The rows are grouped in 3 ways, from coarse to fine. Each group lies inside one group of the grouping before and may be the whole of it. The rows also spread widely along 3 directions, which tell nothing about the answers.
In the rows, zero is written as 128.
Some rows, each with its group in each grouping after it:
[188 128 129 144 101 128 117 124 144  75 145  95  95 140  99 106]  Z38 Z405 Z824
[136 105 104  75 156  97 135 163 134 172 125 110 100 114 120 149]  Z504 Z522 Z196
[117  90 129 133 129 122 184 146 138 132 155 115  86 129 104 101]  Z86 Z694 Z412
[119 189 147 165 138 111 125 130  86 115 119 170 172 132 127 160]  Z504 Z522 Z709
[204 126 118 160 113 117 104 117 122  82 135  91  97 139 112 105]  Z38 Z314 Z47
[140  91 125 105 137 147 133 178 116 139  72 146 110  96 139 149]  Z891 Z234 Z692
[212 172 129 181 124 130  87 121 103  49 108 127 124 146 124 134]  Z38 Z314 Z879
[158 120 140 120 107 126 165 107 154 126 166 119 115 112 124 104]  Z891 Z377 Z944
[153 148 139 121 136 126 128 119 129 134 130 142 144 124 117 141]  Z504 Z563 Z535
[104  96 128 122 157 126 141 151 111 188  97 163 153 105 137 158]  Z504 Z563 Z909
[130  82 119 108 137  96 169  99 167 184 184  98 107 147 113  97]  Z504 Z613 Z589
[143 121 137 132 135 133 165 155 120  98 124 129  81 133 101 125]  Z86 Z694 Z90
[114  94 113  93 151 128 157 154 127 181 117 115 117 127 110 154]  Z504 Z578 Z616
[114 138 137 141 157 131 135 149  94 149  91 156 146 129 115 182]  Z504 Z578 Z653
[ 76  93 118 170 142 128 188 133 132 135 149 156 120 128 118 100]  Z86 Z853 Z152
[168 139 132 171 109 134 113 105 126  72 143 114 122 144 116 113]  Z38 Z405 Z469
[105 104 117 154 136 135 169 141 125 118 124 141 112 132 112 115]  Z86 Z853 Z538
[134 152 137 141 157 118 122 130 110 150 103 147 140 130 127 166]  Z504 Z613 Z978
[ 93  73 115 212 122  99 145  80 129 157 166 146 150 115 142  65]  Z38 Z314 Z742
[182 118 116 120 117 134 171 142 160  91 156  83  70 150  95 105]  Z86 Z853 Z383
[178  70  87  76 156 144 109 174 131 136  84  71  57  92 129 118]  Z38 Z259 Z276
[115  81 119 133 131 144 154 150 119 164  85 164 130  90 148 134]  Z891 Z234 Z904
[112  96 129 125 117 122 180 119 151 164 157 131 127  99 138  99]  Z891 Z377 Z455
[148  87 124 104 139 122 168 161 141 113 125  97  54 124  94 116]  Z86 Z694 Z893
[117 129 142 145 139 123 136 124 124 157 129 160 152 128 128 131]  Z504 Z563 Z697
[126  84 122 130 122 142 158 141 132 156 101 150 122  96 145 125]  Z891 Z234 Z904
[ 89 106 120 168 154 140 168 155 109 129  94 162 128 115 126 137]  Z86 Z853 Z383
[ 79  66 112 192 149 108 150 111 111 176 120 153 144 106 141  92]  Z38 Z314 Z879
[155 132 122 190 129 121 114 111 105  99 114 141 134 131 128 114]  Z38 Z314 Z879
[122  82 108 180 134 113 130 113 110 142 121 132 128 114 130 100]  Z38 Z314 Z47
[158  96 131 104 104 121 176 105 174 142 182  97  99 112 118  90]  Z891 Z377 Z944

New rows, each followed by its group in each grouping:
[ 40  72 134 170 157 127 195 146 106 164 110 178 120 102 119 116]  Z86 Z694 Z90
[117  41 118 101 115 127 179 141 163 185 146 115  99 104 126  89]  Z891 Z234 Z692
[167 197 142 145 126 108 112 115 111  90 155 145 151 144 115 152]  Z504 Z522 Z196
[113 150 120 125 172 114 111 163  85 143  78 174 153 103 136 190]  Z504 Z522 Z196
[164 138 124 161 138 151  95 126 101  92 101 135 123 108 136 124]  Z38 Z259 Z276
[113  78 129 125 137 124 187 152 135 137 137 121  74 123 101 106]  Z86 Z694 Z90
[ 90 122 131 185 132 140 169 124 112 105 131 166 141 134 114 114]  Z86 Z853 Z538
[143  56 105  60 132 122 176 148 169 182 139  85  74  88 126 107]  Z891 Z377 Z944
[ 93  43 104 153 132 124 161  99 143 187 158 112 114  95 139  58]  Z38 Z259 Z276
[217 117 106 133 123 121  99 137 127  86 119  77  76 134 109 115]  Z38 Z314 Z47
[117 118 128 138 157 109 142 115 128 164 135 144 141 137 124 135]  Z504 Z613 Z589
[140  92 130 118 129 127 182 145 142 123 148 103  64 135  93 105]  Z86 Z694 Z90
[138  67  94 148 145 114 116 140 119 146 108 113 106 100 137 109]  Z38 Z314 Z742
[126 126 128 114 169 132 131 170  99 158  73 145 125 126 112 188]  Z504 Z578 Z653
[ 81  99 109 152 171 141 164 178 105 131  83 168 115 107 126 142]  Z86 Z853 Z152
[137 149 132 211 146 129 100 126  76  95  73 182 161 116 143 142]  Z38 Z314 Z879
[136  72 111  64 156 121 140 177 143 192  99 111  95 110 123 144]  Z504 Z563 Z697
[128 128 117 140 158 158 132 182  92  87  54 157 111 117 119 173]  Z86 Z853 Z538
[152 127 127 138 125 155 132 156 105 118  68 171 131  97 145 154]  Z891 Z234 Z904
[182 109 115 172 109 105 120  90 139 102 170  98 111 138 119  76]  Z38 Z314 Z742
[127 119 143 150 127 127 176 131 128 100 151 130  89 138  96 110]  Z86 Z694 Z90
[143 124 120 100 179 123 116 167 107 152  69 141 123 121 131 182]  Z504 Z613 Z589
[ 89  80 112 166 156 144 124 132  97 157  91 149 138  81 150 113]  Z38 Z259 Z276
[163 181 153 150 131 128 115 115 115 104 128 164 163 132 118 155]  Z504 Z563 Z535
[110  94 118 198 134 109 140  98 113 141 135 148 147 120 134  91]  Z38 Z314 Z879
[ 94  92 117 149 138 137 175 142 124 129 122 143 111 124 116 114]  Z86 Z853 Z538
[ 94  61 109 138 158 138 129 156 112 151  76 132 117  95 138 133]  Z38 Z405 Z469
[127 128 136 141 145 140 147 175  98 103  90 144 100 118 109 151]  Z86 Z694 Z412
[174  98 100 139 152 126  94 161  99 107  66 112  95 106 131 146]  Z38 Z314 Z47
[124 111 127 113 154 141 140 158 111 146  73 158 128  77 143 160]  Z891 Z377 Z944
[178 146 128 101 162 123 108 152 118 119  94 121 112 139 120 172]  Z504 Z613 Z589
[ 96 160 144 175 137 139 142 113  98 138 126 175 181 138 113 156]  Z504 Z578 Z616
[218 178 139 100 127 151 106 154 121  62  91 126 105 108 123 170]  Z891 Z377 Z944
[124 129 131 177 122 136 175 120 137 101 151 136 119 144 109 103]  Z86 Z853 Z383
[ 78  88 120 165 129 130 186 124 132 135 148 145 120 134 112  98]  Z86 Z853 Z538
[178 105 135 110 102 138 144 140 152 116 139 111  96 126 118 113]  Z891 Z234 Z692
[204 127 143 118  84 136 141 122 157  91 164 100  97 146 108 102]  Z891 Z234 Z692
[155  84 106 124 135 136 124 129 134 136 128  96  95 104 133  94]  Z38 Z259 Z276
[117 102 110  79 204 127 116 195  97 191  18 140 111  91 141 207]  Z504 Z613 Z978
[151  77  99 136 148 117 126 147 115 141  93 110  98 110 132 117]  Z38 Z314 Z879
[ 91 126 126 141 145  94 150 116 122 172 155 157 157 121 128 131]  Z504 Z522 Z196
[104 103 124 169 132 130 185 125 140 125 149 136 120 135 114  99]  Z86 Z853 Z383
[179  97 119 107  98 137 161 133 158 132 142 109  88 119 126 107]  Z891 Z234 Z904
[ 95  86 133 130 132 109 175  93 151 199 175 140 148 119 117  95]  Z504 Z563 Z535
[130 161 135 148 135 104 130 115 117 136 158 152 150 135 120 142]  Z504 Z522 Z196
[ 86  78 127 126 169 137 171 182 103 148  72 155  90  97 114 151]  Z86 Z694 Z90
[ 98  96 118 160 142 134 182 142 132 133 123 145 121 126 119 116]  Z86 Z853 Z383
[118 109 118 106 174 115 133 150 121 188  85 131 121 112 134 168]  Z504 Z613 Z978
[134  85 132 128 111 133 155 134 145 146 133 133 118 112 129 107]  Z891 Z234 Z692
[ 39  47 111 159 146 129 203 133 129 172 135 153 122 112 120  91]  Z86 Z853 Z538
[128  69 103  70 180 112 140 166 139 196  94 109  96 116 125 154]  Z504 Z613 Z589
[ 94 100 129 139 126 125 181 113 141 172 151 147 143  94 142 104]  Z891 Z377 Z455
[106 114 134 134 148 122 157 137 121 172 128 136 133 136 109 153]  Z504 Z578 Z653
[ 42  85 134 149 163 115 162 120 116 212 109 192 181  90 143 133]  Z504 Z563 Z535
[128 143 140 145 139 140 138 130 112 117 101 173 148  89 143 149]  Z891 Z377 Z944
[ 96  51 110 140 145 130 141 138 127 156 110 116 111 103 131 112]  Z38 Z405 Z469
[175  94 106 152 120 111 122 120 128 121 136  90  96 129 117  97]  Z38 Z314 Z47
[215 126 116 161 103 111 106 100 142  74 167  78  96 145 115  86]  Z38 Z314 Z742
[112  40  87 146 150 107 131 137 124 172 111 113 106  92 145  99]  Z38 Z314 Z742
[127 139 141 135 145 126 131 123 120 145 117 165 162 116 125 148]  Z504 Z563 Z535
[205 117 122 167  93 105 123  87 148  85 189  73  92 159 102  71]  Z38 Z314 Z47
[153 140 152 160  98 140 143 115 131  98 145 150 139 130 126 115]  Z891 Z234 Z692
[167  65  90 108 149 115 125 157 133 145  95  87  77 112 126 116]  Z38 Z314 Z879
[146 101 123 129 116 143 152 141 135 136 108 147 120 104 137 126]  Z891 Z234 Z904
[130 159 141 143 141 146 134 147 104 113  88 176 154  90 148 161]  Z891 Z377 Z455
[163 166 143 139 122 142 135 130 122  95 124 145 137 113 137 141]  Z891 Z377 Z455
